The first 6 rows are patterns. Each new row is the sum of 2 different patterns, raised or lowered, with some noise. Before adding, each is slid sideways (what falls off one end comes back at the other) and multiplied by a number that may be negative. Names go in the order of the patterns.
In the rows, 128 means zero.
Known rows, each followed by the names of its patterns:
[130 100 100 105 155 100 127  97 126 120 129 115 115  95 110 151 130 117
  99 166 143 159 116 148 141 138 155  95  91 152 148 108]	(2)
[151 166 129 112  92 142 145 140 128  90 136 142 148  98 111  93 117 148
 159 142  98 149 132 151 139  92 100 117 133 137 109 142]	(5)
[140 129 129  98  95 105 139 143 116 139 116 158 146 110  90 165 122 160
 100 127 159 150  91  97 162 128  93 141 132 147 109 163]	(0)
[124 148 149 101 153 135 150 143 118 154 136 119 143 101 141 128 132 148
 121 119 100 136  97  95 119 162 142 137 150 112 151 131]	(3)
[112 153  90 140 131 145  93 101 136 141 135  91 151 104 124 151 159 153
 149 138 111 136  91 102 164 123 110 161 152 101 134 104]	(4)
[149 101 114 111 151 102 108 118 125  94 151 158  90 148 114 142 142 135
 154 137  98 108 134  93 148 150 121 106 139 126 134 155]	(1)

New rows. What belongs after each?
[101 129 105 121 123 121 103  97  90 148  99  83 106 101  74 146 126  82
 133 108 111 115 123 143 124  69 104 109  79 142 147 117]	(4) (1)
[134 106 144 133 141 127 111 155 172  90 149 113 184 133 129 141 180 145
  96 131 157 137 119 118 159  91 112 156 120 162 155 152]	(0) (3)
[ 88 101 118  73  74 100  98  97 102  97  69  93 101 108  98  86 100 103
  99 104 110  73  77 109  94  81  79  72  92  72  82  98]	(2) (1)
[127 118 157 125 111 123 120 139 141 132 127 105 113 120 119 102  93 114
 162 146 135 135 111 147 120 110 118 136 115 157 121 130]	(5) (3)
[144 129 152 149 134 151 168 141 122 147 176 109 128 110 157 110 125 132
 122 176 180 136 122 144 144 152 164 140 115 167 160 142]	(2) (0)
[ 81 136  67 101  99  94 133  97 101  97  70 106 133 139  95 121 165 127
  95  88 112  95 131 103  87  91 103 101 125  87  85  71]	(2) (3)
[110  99 100 104  91 101 126  98 119  82 103 107  92 107 124 147 117 138
 134 101  80 102 104  86 106  88 111 121  74  80 119  78]	(5) (3)
[133 159 167 119 155 126 153 148 116 135 161 159 129 139 157 125 143 120
 138 120 146 146 144 164 153 163 136 131 155 143 139 133]	(0) (3)
[ 67  75  79  95 113  81  64  93 105 101  94  77  83 120 106 128 103  64
  61  85  98  85  99  72  73 123 111 102  99  94  93  76]	(5) (1)
[ 80 117 112  87 131  92  89 100 129  95 111  79 120 114  97 110 101  90
 102 127 125 104  78 154 111 146 100 132 133 117 132  65]	(2) (3)
[117 142 106 117 110 106 125 111 115 108 125 151 122 117 105 125 117  98
  98  94 100 140 156  89 119 103 126 149 117 124 111 121]	(5) (1)
[175 162 186 210 150 178 156 181 192 168 187 148 143 172 182 140 136 153
 126 162 179 206 173 167 201 139 166 136 161 197 213 128]	(5) (3)
[150 137 107  92 143 108 105 124 118 131 139 163 124 121 117 132 148 104
 110 164 141  70 155  80 157 114  86  99 138 146 115 138]	(0) (1)
[156 153 149 167 160 162 144 152 145 137 161 185 154 154 168 149 175 153
 160 180 185 139 168 149 177 174 156 174 149 155 173 147]	(5) (3)
[181 182 158 169 154 149 181 135 167 152 158 186 166 159 140 161 148 135
 146 168 168 172 187 145 167 157 157 187 170 138 168 175]	(5) (3)
[132 120 114  72  99 128 138  72 132  87  83 112 161 145 144  99 120 137
  90  94 171  87  71 173 114 102 104  81  93 109  73 148]	(4) (1)
[181 157 138 112 136 158 123 139  98  99 129 163 136 108 123 100 122 163
 113 148 112 109 112 136  99 136 119 113 135 141 121 112]	(2) (1)
[131 135 137 131 137 137 158 142 151 137 167 141 122 138 151 143 151 123
 138 145 148 135 134 155 154 117 138 146 158 129 158 145]	(0) (1)
[156 135 177 149 164 150 184 132 113 189 131 151 138 120 145 122 138 179
 158 134 161 132 112 135 160 150 152 144 131 119 177 158]	(3) (1)
[ 99 119  82 114  92 105  94  98 130 110  85  79 128  95 131 109 112 100
 115 118  91  98 127 102  88  97 102  78  82 114  88  88]	(2) (1)
[201 148 168 155 129 193 130 160 175 185 106 157 165 183 173 119 194 143
 144 184 153 184 170 166 160 155 120 110 187 124 113 171]	(3) (4)
[128 124 110 126  78 149 102 130  94 100 131 150 102  92 161 105  79 129
 132 123 105 137 108 104 134 105 104  87 139 140 114 126]	(0) (1)
[113  83  62 123  73  94  82  84  97  66  96 130 111  74 114  72  64 103
 100  81  94  77  60  85 102 100  96  67 116  98  96  98]	(3) (1)
[119 103 105 111  95  61  90  91  65 103 117  89  77 103  91  89 116 127
  74  80  70 133  79  91  83 102  71 123 136  50 101  94]	(2) (1)
[166 172 128 117 149 122 166 145 140 110 179 146 170 150 136 150 150 147
 176 163 105 150 151 175 113 121 125 152 116 134 115 121]	(2) (3)
[126 119 113 179 160 143  96 182 152 165 125 167 133 122 152 102 170 124
 105 138 115 140 156 175 139 170 119 102 126 146 133 148]	(0) (1)
[ 71 144 135  63  76 130 104 140  78 115 137 106  54  74 115 112  79 111
  94 126  82 139 128 114  88  66  60  91  99 105  84 111]	(0) (1)
[ 94 112 113  75 109 143 101 147 124 161 109 119  79 174 110 150  88 124
 153 161  93  67 144 123 104  96 106 108 107 130 115 107]	(2) (0)
[157 135 146 119 109  88 148  64  94 130 113  98 153 132  85 101  85 123
 146  76 108 153 148 112  85 143 144 135 107 117  69 135]	(2) (4)
[174 137 153 142 133 118 127 149 156 138 163 140 152 152 133 127 150 130
 150 126 132 157 151 103 133 180 130 107 158 143 167 139]	(2) (0)
[ 51 105  49 112 100  57  93 117 120  60  82 130  88 109  72 130  86  89
  69  83 113 108 124  68  78 107  70  90  85  61 104 113]	(0) (3)
[128  60  69 139 120  96 120 142  71 118  86 135  77  97  99 108 131 147
 128  75  87 115 113  82  67  65 121 112  64  96  57 143]	(2) (0)
[162 177 184 127 128 135 176 146 141 135 154 181 198 162 154 149 165 151
 143 141 154 190 209 151 125 141 154 180 161 135 139 188]	(5) (3)
[124 134  84  98  86  98  68  86  95 145 123 103 140  87 124 100 116 133
 120  74 125 126 115 128  98 118  99  85 110  77 123 101]	(3) (4)
[132 115 128 155 126 130 114 133 142  85 120 110 154 107 139 142 113 122
 140 102  96 150 108 141 147 126  92 165 108 140 110 120]	(2) (3)
[136 117 151 127 136 139 132 180 173 172 132 140 157 140 163 110 117 166
 179 109 149 111 154 136 131 118 170 155 118 142 170 130]	(2) (0)
[132 103  77 103 100 116 133  93 134 132  88 124 122  94 106 153 111 128
 113 102 154 111 113  86 147 143 118  92 103 131  91 144]	(5) (4)
[144 152 157 120 171 151 146 123 179 166 166 145 147 139 169 161 160 130
 107 160 117 173 118 135 122 125 134 170 154 133 153 120]	(2) (1)
[ 80  96 124 119  98 130 126  90 133 119  96 123 104 123 129 137 107  90
 133 125 133  96 133 103 119 136 149 138 120 122 112 133]	(2) (4)
[122 113 138 111 123 120 110 124 147 109 114 129 125 147 110 131 140 123
 155 109 115 135 124 126 136 136 114 139 159 124 108 110]	(2) (3)
[131  78  83  74  89  96 112  90  75 106  92 123  66  80  60  99 118 112
  96  69 122  86 119 103  58  59  74  88  95  85  99 124]	(5) (4)
[169 136 116 158 142 145 176 155 144 169 160 143 157 110 166 164 170 131
 115 161 167 167 114 155 118 144 178 188 175 148 170 144]	(5) (4)
[120 128 133 150 150 144 156 143 161 146 145 102 141 135 153 130 111 140
 136 167 140 120 111 142 151 170 160 134 139 155 154 161]	(2) (5)
[137 163 185 131 136 146 161 142 135 136 207 163 164 169 161 192 155 147
 172 196 120 193 166 165 153 135 170 159 159 166 153 184]	(3) (4)
[181 139 110 129 122 176 124 163 116 125 102 124 111 123 142 129 168 170
 107 120 143 105 125 131 115 131 149  95 154 112 110 133]	(2) (4)
[115 156  97 120  88 116 145  97 146 118  68  70  95  65 117 137  97 116
 135  82 117 142 102  71 115  90 144  99  75 126  97  79]	(4) (1)
[114 123 115  90 108  83  91 106 133  92 166 162  65 138 127 101 109 148
 132 147 116  86 157  88 131 119 146 129 121 107 119 170]	(4) (1)
[100  88 107 117  97  71  98 112 108 111  72  66 150 115 131  78  95 135
 106  59  52 125 111 100 100  91 106  87 150 103  93  88]	(5) (0)
[108 174 143 195 167  88 111 139 133  98 154 111 145 181 139 176 121 126
 138 151 136  96 124 142 196 103 140 128 116 142 107 106]	(5) (4)
[196 197 148 130 169 164 193 190 168 150 177 162 200 176 180 171 179 167
 195 162 132 176 170 182 144 159 124 176 135 145 164 123]	(2) (4)
[146 109 165 117 143 139 139 147 163 190 145 129 136 175 174 153 126 183
 193 131 180  98 141 172 144 116 183 153 100 131 203 117]	(2) (0)
[142 116 108 103 116  94 103  88 118 115 149 108 102 103 124 132  94 115
  87 140 120 134 119  86  84 111 143  92 122  87  94 142]	(5) (1)
[ 71  98  91  74  88  83  83 129 103  91 116  73  85 105 124  85 111 108
  83  66 106 101  95  88 102 107 104  88 108  94  64 117]	(3) (1)
[103 144  78 126 120 123 154 132 125  89 120  99  85 120 135 124 139 160
  87 144 106 131 139 123  84 163 143 122 134 132 138 125]	(0) (3)
[170 167 161 175 151 187 167 136 138 162 114 173 197 160 138 159 184 177
 207 175 150 158 155 201 121 125 168 173 123 186 176 113]	(2) (1)
[119 129 119 118 140 126 143 116 146 116 140 132 134 160 133 140 113 126
 104 102 145 138 127 146 157 105 122 117 129 138 107 133]	(4) (1)
[ 94 121 100  99  68 111  53 105 113 101  82  55  94  90 125  97  98  95
  61 103 115  57  88 133 119 114  97  51 134  99 102  83]	(5) (4)
[ 63 144  89 133 109  97  88 137  99 130 105  72 110  97 128  76  80  96
 107  86  90  81  84 143 161  77 108 148 110 106 121 120]	(2) (3)
[145 173 132 141 162 175 126 169 154 155 167 135 153 181 176 150 161 163
 144 158 134 176 150 149 148 162 172 176 180 161 139 158]	(0) (1)
[ 76  81 105 148 130 145 108 134  83 117 110  58  95  78 110 118  73 103
 151 123 102  74  62 128 103 113 114  61 137 109 127  77]	(5) (3)
[147 142 152 147 168 167 156 133 130 123 132 177 125 123 149 154 136 163
 136 119 171 121 164 151 136 107 120 151 157 139 127 172]	(5) (4)
[118 166 136 158 135  98  95 135 161 123 115 128 132 163 153 157 113 107
 166 107 120  93 121 139 143 114 133 131 128 179 113 107]	(5) (1)
[151 178 158 136 172 172 148 154 165 178 155 158 154 177 134 168 177 153
 141 135 172 166 188 154 194 185 149 181 157 127 165 188]	(2) (4)
[114 111 123 117 135 155 111 141 146 138 147 138 143 149 118 141 134 131
 177 160 105 109 139 118 153 141 151 117 108 107 175  96]	(3) (1)
[ 79 104 126 129 105 108 107 139 133  90  83 125 106 143 106 118 124 136
  89 100 141 100  79 119 118 130  94 142 130 127 115  87]	(5) (0)
[ 72  89 141 109 116 102  80  69 109 153  74  96  73 131  84 125  97  78
  54  73 113 102 109  74 170 140 111 100 139  97 101 153]	(2) (4)
[180 110 134 114 124 133 170 151 130 144 115 149 154 153 112 179 155 152
 119 184 168 168 151 137 129 174 165 155 130 100 152 111]	(2) (1)
[129  92  94 133  87 108 120 110 101 118  69 110 118  98 118  95 127  89
  81 116  87 114  83 115 103  93 106  96 118  89  81  86]	(3) (4)
[ 88  89 110 109 130  42  88 107  73 126 108 105 106  80  72 129  80  67
 155  72  61 129 134  61 100  70  57  97  87 118 112  89]	(4) (1)
[104 147 120 143  90 111 134 154 124 115 116 125 137 133  88 116 151 151
 135 133 132 112 170 124 138 115 154 138 159 142 132 117]	(2) (5)
[ 97  64 126 108 136  76  99  89 152 138  42  76 118  98 108  69 130  98
 129 103  85  91 140 136 105  91  76 101 124  98  60 100]	(5) (0)
[128 130 132 120 139 139 140 137 122 146 156 142 133 139 139 146 139 125
 130 144 157 128 141 128 123 134 153 141 136 140 153 141]	(2) (3)
[121 107  85 125  66 100  79  88 117  79 130 158  98 107 155  63  70 136
 125 117 123  85 114  81 132 109 151 109 126 117 113 141]	(4) (1)
[150 109 117 164 159 125  98 164 131 104 147 142 167 141 135 111 124 121
 135 152 115 132 164 176 128 157  92 139 159 120 146 142]	(2) (4)
[135  82 113  92 137 118 101  93 103 130 103 123  94  87  89 100  72  88
  98 101 116 112  75  92 127  99  76 108 106 114 124  99]	(2) (4)
[119 124 102  89  92  94  92 118  88  83  95  98 104  70  85  91  99 104
 127  94  71 110 107 103 102  75  71  81 111 107  94  93]	(5) (1)
[ 89 101 107  98 132 142 105  95 111 121 127  95 103 122 129 100 127 134
  89 105 106 134  70  93  90 115 108 113 112  87 121 135]	(2) (0)
[ 94 154 107  66  83 135  94 116 124  78  84  94 110 102  89  77  79 151
 139 105  86  87 137  73  91  67  85  95 115  73  77  98]	(5) (4)
[120 151  75 107 177 159 104  75 179 141  99 139 156 125  82 190 120 136
 114  85  88  81 128 164 130 131 142 138 124 112 107 151]	(0) (1)
[119  94  79 119  81  96  79 114 127 139  93 103  97 128 105  97 103 117
 144  86 120 141  93 119  98 115  92  82 114 106 130 141]	(0) (3)
[110 115 115 159 143 138 153 102 128 139 132 134 143  95 133 123 154 126
 120 133 131 117 137 101 131 113 123 151 122 116  94 148]	(2) (3)
